The same things were measured in two ways. Each way mixes the same 10 hidden numbers, adds some noise and spreads widely along 6 directions of its own, which tell nothing about the thing.
In the rows, zero is written as 128.
Some things both ways: the first way, then the second way.
[103 117 119 115 113  94 111  61 146  97 106 149  94  60 149 146 120 126
 131 152 115 138 134  99 159]
[126 107 157 109 156 161 167 170 177 104  99 128 156 119 149 167 133 169
 156 144  92 162 110  80 150  85 108]

[100 133 154 126 130 154 140 131 109 138 143 138 131 147 134 174 113 145
 155 156 140 154 131  77 129]
[139  94 162  74  91 181 153 160 221 100 132 109 182  79 171 189  98 159
 106 130  98 122 110 121 146  84  62]

[136 101 150 103 113 123 115 169 107  99 102 119 127 140 129 101 126 118
 166 133 164 111 137 113 123]
[ 96 108 119 102 108 143 150 127 134  87 128 119 187 128 151 170 111 167
 102 166 116 131 115 154 151 104  93]

[116 141 120 153 127 129 121  92 134 146 126  99  92 131 128 161 150 150
  99 130 108 147 137 149 152]
[ 94 171 124  98 130 110 105 132  84 121 105 110 143 129 161 126 152 120
 155 160 115 123 150 160 117 113 170]

[ 98 111 110 109  82  96  90 122 152  88 100 137  78  85 123 104 152 122
 127 143  97 127 159 134 129]
[122  94 101 129 210 125 146 155 140 122 121 134 149 139 126 100 144 144
 115 101 100 200 146  76 113 139  54]

[123 136 167 118 139 128 140 160 144 147 131 151 116 142 134 120 130 122
 158 138 135 126 145 103 109]
[139 101 124 106 119 128  83 138 164 103  90 130 121 120  95 159 137 100
 127 156 113 120 144 120 109  99  65]

[114 123 107  88 111 132 112 130 123 114 126 156 117  98 126 155 130 120
 138 162 140 162 115 113 143]
[104 146 108 157 120  87 147 111 102 133 104 151 126 141 115 102 128 117
 136 132 139 125 128 123 108 148 136]

[131 119 152 140 125 124 134 142 117 117 128 115 118 145 114 127 104 139
 152 130 122 129 147 106 125]
[ 84 130 145 148  88 159 150 122 198 164 144 132 146 139 136 166 101 172
 120 127 127  90 108  88 113  98 160]

[137 101 108 117 108  95 103 126 130  95  94 118 115 121 154 100 154 104
 149 127 176 107 133 120 143]
[111 121  92 163 123 101 157 103  89 125 118 174 111 149 106 116 158  96
 116 134 179 153 152 101 125 145 115]

[102 119 110 118 119 151 107 111 133 148 124  97 106 124 144 122 196 125
  88 170 131 139 131 117 104]
[ 77 144 131 104 127 176 154 132 172 104  70 198 110 128  70 195 131 152
 169 192 101 108 113 105 129 117 142]

[ 76 110 105 120 106  72 101 103 179  99 127 124  85  82 145 142 143 155
  95 140 122 153 181  68 122]
[139 118 108 107 112  96 113 129 126 115 113 113 126 154 115 104 164  85
 135 159 145 135 183 125 141 119  68]

[127 121 107 118 108 137 116 139 100 148 132 107 137 160 124 149 148 137
  98 134 164 149 134  88 133]
[111 157 110 142 114  90 123 126 104 132  81 134  89 142 102 108 154  80
 167 154 133 125 162 112 113 131 151]

[161 145 104  97 125 134 130 154 122 156 121 156 110 113  93 131 123 123
 132 160 144 195 110 113 135]
[106 181 128 189  93  90 138  99 175 165 150 180 121 152  88 137 119 121
 136 105 120  80 112  88  53 144 189]

[108 138 141 174 157 130 119 168 125 163 122  90 104 185 135 118 185 156
 154 126 147 117 188 139 132]
[ 91 125 101 123 138 160 122 140 130 127  60 145  94 126  95 180 180 138
 155 169 120 154 153  95 113 106 155]

[123 120 139  86 122 124  97 123 119 156 137 156 162 141 144 137 144 143
  80  97 164 137 154  64 107]
[149 156 129  90 171 122 168 131 100 155 113 123 159 107 187  74 168 120
 143  96 135 169 149 121 130 167 105]

[137 140 155 114 130  86 124 159 159 141 120 126 103 129 126 133 113 155
 128 127 129 118 149 119 132]
[ 71 137  88 139 131  96  80  78  66 155 165 109 188 177 169 115 132 162
  79 127 168 120 116 147  77 119 152]

[186 147  75 131 145 141 135 130 118 162 139 153 149 145 107 114 148  95
 119 112 143 138  98 167 145]
[ 96 195 110 149 151  93 113 107  89 172 119 150 134 134 132 122 167 128
 135 117 124 121 148 144  64 157 210]

[140 110 147 114  89 109  96 151 120 119 109 120 120 158 117 108 129 135
 132 109 138 113 150 108 130]
[ 82 101  98 125 112 105 121 117 105 114 184 115 166 144 184 108 121 139
  76 119 141 131 139 165 112 106  96]

[134 132 118 120 107 129 110  51 130 139 139 173 133 110 143 168 113 130
 142 145 130 158  90  87 171]
[138 130 182 115  93 124 167 183 179  99 134 135 142  80 186 158 114 120
 135 124 113 119 141 138 149  81 134]

[111 121 133  97 136 102 111 122 146 157 134 135 123 116 146 124 150 153
 103 164 160 149 156  32 105]
[131 133 125 128 172 133 173 118 122 149  78 153 118 140 105 103 156 121
 168 135 132 158 132  82 143 156 108]

[ 80 128 147 113 103 134 100  79 162 148 139 141  94 103 140 149 153 156
 107 179  87 152 137  81 113]
[ 86 155 123 138 151  97 120 127  94 135  78 166  71 141  92  81 128  72
 169 148 134 112 159 130 117 145 136]

[116 133 122 139 146 115 113 122 116 130 127 132 124 123 118 129 133 154
 148 147 113 113 152 120 152]
[126 116 152 154 133 142 158 149 162 157  99  92 145 111 141 167 141 167
 132 127 103 145 133 109 142 100 159]

[135 101 117 117 118 142 140 109 120 125 135 100 135 152 144 132 140  91
 107 143 160 125 104  96 118]
[160 102 144 110 112 140 156 130 186 120 103 154 127 112 104 132 119  95
 131 129 140 124 133  90 143 130  44]

[115 127 130 101 112 106  88 147 137 117 110 119 114 129 153 147 152 155
 135 131 156 109 134 145 151]
[ 59 137  92 167 144 125 169 112  87 143 101 177 149 167 139 139 143 193
 123 143 172 157 107  74 111 123 179]

[141 121 151 114 109 140 125 111  97 117 122 142 159 146 140 147 102 121
 143 102 147 109 106 120 144]
[ 92 102 138 102 127 163 192 126 152 118 142 155 162 136 178 124 113 175
 128 129 139 137  89 105 152 111  92]

[135 100  72 131 125 123 137 120 126 114 164 171 173 128 112  77 121  85
 135 139 130 135 151  37  88]
[ 96 150 125  97 179 168 112 152 147 157  93 105 143 106 125 164 157 155
 132 138  75 144 171 135 113 137 148]

Other things, the second way, with their names:
(224): [178 114 140 125  91 126 146 129 166 148  79  94 105  90 114 136 161  85
 154 132 116 131 152 120 137 129  98]
(281): [ 79 190 143 100 102 119 138 138 169 150 132 207 124 118 151 117 133 141
 143 118 126  74 139 138  73 134 172]
(192): [111 142 160 131 111 161 145 154 194 147 100 129 145 130 120 179 110 149
 139 149 130 110 139  64 140  98 148]
(107): [150 151 129  83 106 131 116 103 106 130 126 105 178  92 158 148 140 100
  95 137 142 120 150 177 130 146 101]
(126): [ 81 146 133 140 159 169 184 126 168 179 157 156 133 148 144 122 138 163
 139 100 122 138 128  70 118 142 159]
(607): [115 125 143 128  79 110 156 137 164 117 117 151  93 130 105 125 130  85
 149 159 128  95 165 144 153 111 106]
(443): [138 103 156 141  96 163 188 124 207 157 151 157 165 104 156 170 120 172
  98  93 144 122  99  88 124 115 113]
(564): [ 82 134 117 116 108 141 120 112 115 123 125 144 170 134 156 154 107 152
  97 143 160 114 113 123 114 111 131]
(352): [123 183 144 143  99 100 120 135 144 157 127 148 163 112 152 144 122 128
 108 107 153 100 148 112  84 127 177]
(155): [135 135 123 116  78  81 130 112 148 123 116 139 109 149 104  98 148  83
 153 161 135  91 157 149 125 123  89]
(552): [165 122 133 158 145  88 138 131 157 153 124 127 120 139 115  89 144  92
 144  93 123 146 142  75 102 138  89]
(538): [103 151 141 182 150  93 159 153 144 132 105 162 102 161 106 131 142 131
 179 136 113 140 132  65 111 104 185]
(605): [ 91 148 104 150 157  97 122 132  91 135 111 153 119 129 120 117 146 117
 118 125 126 143 162 140  98 144 152]
(186): [104 137 133 150 138 101 117 154 131 115  71 142 101 141 115 137 139 124
 182 153 112 135 123  82 100  86 161]
(517): [ 76 146  94 140 190 127 103  94  86 165 116 111 149 186 110 114 150 151
 140 146 125 147 129  93  98 142 147]
(529): [125 168 149 107 171 148 158 159 132 170  57 128 122  92 146 125 165 140
 169 126 107 150 165 114 133 146 169]
(40): [104 166 125 140  73 155 118  94 162 153 125 153 147 135 108 210 145 144
 126 154 146  90 110  95  82 109 196]
(241): [137  86 104 122  92 123 132 136 141  92  97 133 134  99 100 174 144 106
  86 160 138 140 173 157 146 119  62]
(428): [136 111 131 100 118 141 113 122 121 111 127  90 216 102 187 195 137 175
  85 142 121 144 105 161 120  92 117]
(46): [ 58 187 124 127 154 133 114 101 130 148 109 151 155 165 103 140 106 168
 160 158  91  92  88 115  80 135 181]
(371): [111 151 156  55 120 195 152 150 180 133 111 103 196 107 186 174 123 184
 142 150 109 123 116 105 146 101 128]
(271): [ 84 161 125 130 132 136 128 129  77 137 154 110 190 123 192 182 155 164
  89 142 150 146 156 160 132 106 209]
(528): [137 117 139 163 117 118 125 131 200 165 137 127 123 138 111 129 125 120
 123  98 122 117 136  67  90 116 111]
(275): [ 77 179 121 136 153 133 144 120 111 151 127 146 143 139 129 138 133 140
 136 132 118 130 139 109 107 148 184]
(495): [115 143 129 108  66 108 156 108 127 144 179  99 172 127 199 118 154 139
 110 128 141 105 147 182 132 117 144]
(101): [119 100 148 145  87 160 188 157 252 136 139 159 131 125 108 169 106 158
 117 118 115 113 135  58 132 107  91]
(373): [127 130 130 129 159 147 130 170 149 128  86 129 145  95 146 167 139 142
 127 115 116 171 140  72 104 111 133]
(534): [133 209 124 116 170 111 111 115  86 170  73 106 179 128 129 128 157 134
 150 139 120 139 147 111  99 168 182]
(33): [111 165 131 123 152  91  97 151  73 128  61 114 130 115 163 110 140 117
 159 141 132 143 142 127 102 110 168]
(48): [111 183 147 130 120 140 130 128 197 182 114 160 145 115 127 144 120 158
 143 100 107  92 111  78  58 141 175]
(113): [124 126 121 156 137 118 151 126 156 170 118 150 126 131 128 109 140 132
 121  94 147 140 138  74  97 142 117]
(45): [143 136 126  94 141  88 125 152 158 101 123 106 150 115 132 103 140 112
 142 130  55 132 158 168 108 133  67]
(140): [160  92 164 140 119 141 154 155 159  93 106 124 131 112 133 186 132 104
 147 147 130 160 119  76 163  71 107]
(579): [111 138 120  92 121 110 112 106 113 114 135 128 167 123 149 127 131 129
 112 146 114 112 129 185 113 131 105]
(257): [112 119 129 151  89 131 146 122 184 145 132 153 120 132 108 152 127 131
 118 128 135 105 135 102 111 117 123]
(189): [147 112 127 148 111  81 127 104 115 142 166 105 122 147 141  84 146  68
 115 111 151 125 159 142 129 126  90]
(77): [ 98 100 123 139 145 118 148 139 146 119 103 158 109 158 102 121 144 138
 151 155 121 136 138 103 135 107 103]
(53): [117  90 107 100  79 147 132  98 161 107 183 139 141 136 115 161 137  93
  74 152 151 107 165 158 150 118  46]
(184): [ 90 126 146 158  97 128 138 144 196 111 130 178 120 142 108 182 109 150
 139 144 114 100 105  86  96  78 151]
(590): [ 90 134 112 101 118 115 142 115 123  99 108 148 142 159 104 122 130 132
 146 186 116 111 136 154 148 127  92]
(72): [136 159 122 136 154  83 114 119  86 148 109 120 132 128 126  93 142  77
 128 122 138 135 167 137 115 156 124]
(560): [158 155 124 123 121  98  82 130  82 145  87  68 128  80 148 138 163  66
 121 128 122 139 181 172 108 134 149]
(318): [152  94 123 138 127 104 148 113 135 122 120 124 108 141 106  98 148  80
 144 135 132 142 143 114 144 129  60]
(380): [115 130 140 114  94 132 137 132 158 123 131 145 124 120 147 137 128 111
 144 133 129 112 124 114 113 102 123]
(504): [121 165 103 131 147  82 142 101  80 113  66 161 120 153  83 120 179 111
 183 180 112 141 129 141 117 152 148]
(581): [140 185 140 176 190 103 127 150 166 163 104 149 124 126  90 123 129 109
 161  84  77 148 138  46  58 158 162]
(494): [108 127 134 166 108 118 155 109 129 170 163 121 152 135 165 126 124 139
  96 103 164 121 131 120 126 123 154]
(328): [ 71 123 114 124 139 139 145 130 119 138 179 137 177 129 208 124 117 173
  80  93 146 146 123 124 105 113 135]
(98): [127 120 124 109 177 149 135 114 140 153 160  97 200 137 169 122 129 168
 103  99 110 157 110 106 110 136  92]
(454): [ 95 141 104 147 146 122 139 124 122 153 116 147 122 134 140 109 142 134
 135 105 131 148 128  85  82 140 147]
(578): [143 103 148 101  49  99 145 103 179 108 160 137 172 133 146 113  91 121
 105 140 149  71 106 157 141 107  40]

Some of these things the first way, each followed by its name:
[112  89 136 126  79  88  87  65 146  62  87 122  86  86 143 106 142 107
 119  95  94  93 149 155 148] | (328)
[105 109 109 115 123 130 101 168 128 112 132 139 136 144 145 112 166 114
 179 158 168 117 148 104 121] | (241)
[148 137  94 150 127  90 115  93 139 124 114 127 128 120 146 118 133 142
 150 137 142  98 120 130 165] | (271)
[158 142 110 180 171 159 181 124 108 124 135 110 134 159 132 144 120  87
 177 131 145 115  91 189 160] | (107)
[122 144  95 120 122 150  91  81 177 208 191 131 107 153 124 174 198 152
  36 143 118 207 120  89 117] | (281)
[144 127 149 140 129 109 136 151 139 129 121 122  95 144 104 115 115 131
 148 125 118 137 149 124 131] | (528)
[137 125 123 132 131 108 140 123 127 119 109 111 105 116 115 115 117 122
 115 132 116 122 142 125 132] | (98)
[149 145  90 115 128 143 134 125  77 107 153 222 215 122 118 176  66 121
 166  74 147 142 109 125 161] | (495)
[191 138 116 140 129 133 157 148 100 121 115 148 139 151  96 122  90  85
 166  91 136 120  94 184 163] | (552)
[131 112 169 104 118 105 111 108 148 129 120 133 107 132 145 136 130 122
 122 116 140 123 131 106 139] | (33)
[131 139 132 138 130 140 126 155 116 129 133 142 130 148 118 136 124 131
 168 129 129 129 133 139 138] | (257)
[123 123 157 111 151 104 113 138 127 126  96 111 106 118 149 116 162 133
 118 123 141  86 147 161 144] | (428)
[139 149 119 148 115 173 137 153  79 126 119 127 137 170 114 161 127 120
 153  93 115 117 107 220 166] | (454)
[184 139 103 103 145 146 124 175  93 139 102 137 149 140 114 102 155  96
 130 102 173 121 101 197 145] | (504)
[150 122  98 131 114 110 120 109 137 121 133 147 131 130 123 119 126 106
 138 126 128 118 113 127 149] | (77)
[140 134 151 113 107 113 118 124 109 108  95 160 143 110 125 117 101 131
 138  85 102  83 133 160 143] | (189)
[147 128  89 122 114 146 134 139 113 114 139 127 138 139 117 138 122 108
 134 143 140 140  96 142 133] | (590)
[148 136 146 111 121 118 123 130 124 154 118 144 113 139 125 150 115 136
 140 132 145 143 119 110 154] | (186)
[205 133 102 138 105 150 141 133  91 140 114 114 145 179 108 119 119  83
 141 112 151 110  62 185 167] | (184)
[165 134 113 140 129 133 143 126 127 147 130 112 123 156 117 120 127 110
 139 147 137 125 102 136 138] | (72)
[141 121 106 100  99 129 109 135 109 151 126 119 146 144 120 113 139 135
 101 156 161 147 127  54 102] | (275)
[ 94  99 106 117  83 122  96 121 129  75 120 125 105 106 123 130 135 126
 130 139 111 142 150 119 125] | (101)
[112 122 129 108 115 124 103 137 134 129 135 141 125 135 129 136 145 139
 114 123 129 128 147 113 123] | (113)
[127 130 149 112 111 110 118  85  97 139  78 106 130 119 169 141 132 146
 120 147 155  82 109 114 165] | (140)
[119 134 119 128 107 131  91 127 142 129 111 131  93 119 122 114 174 134
 138 142  95 119 134 184 143] | (605)
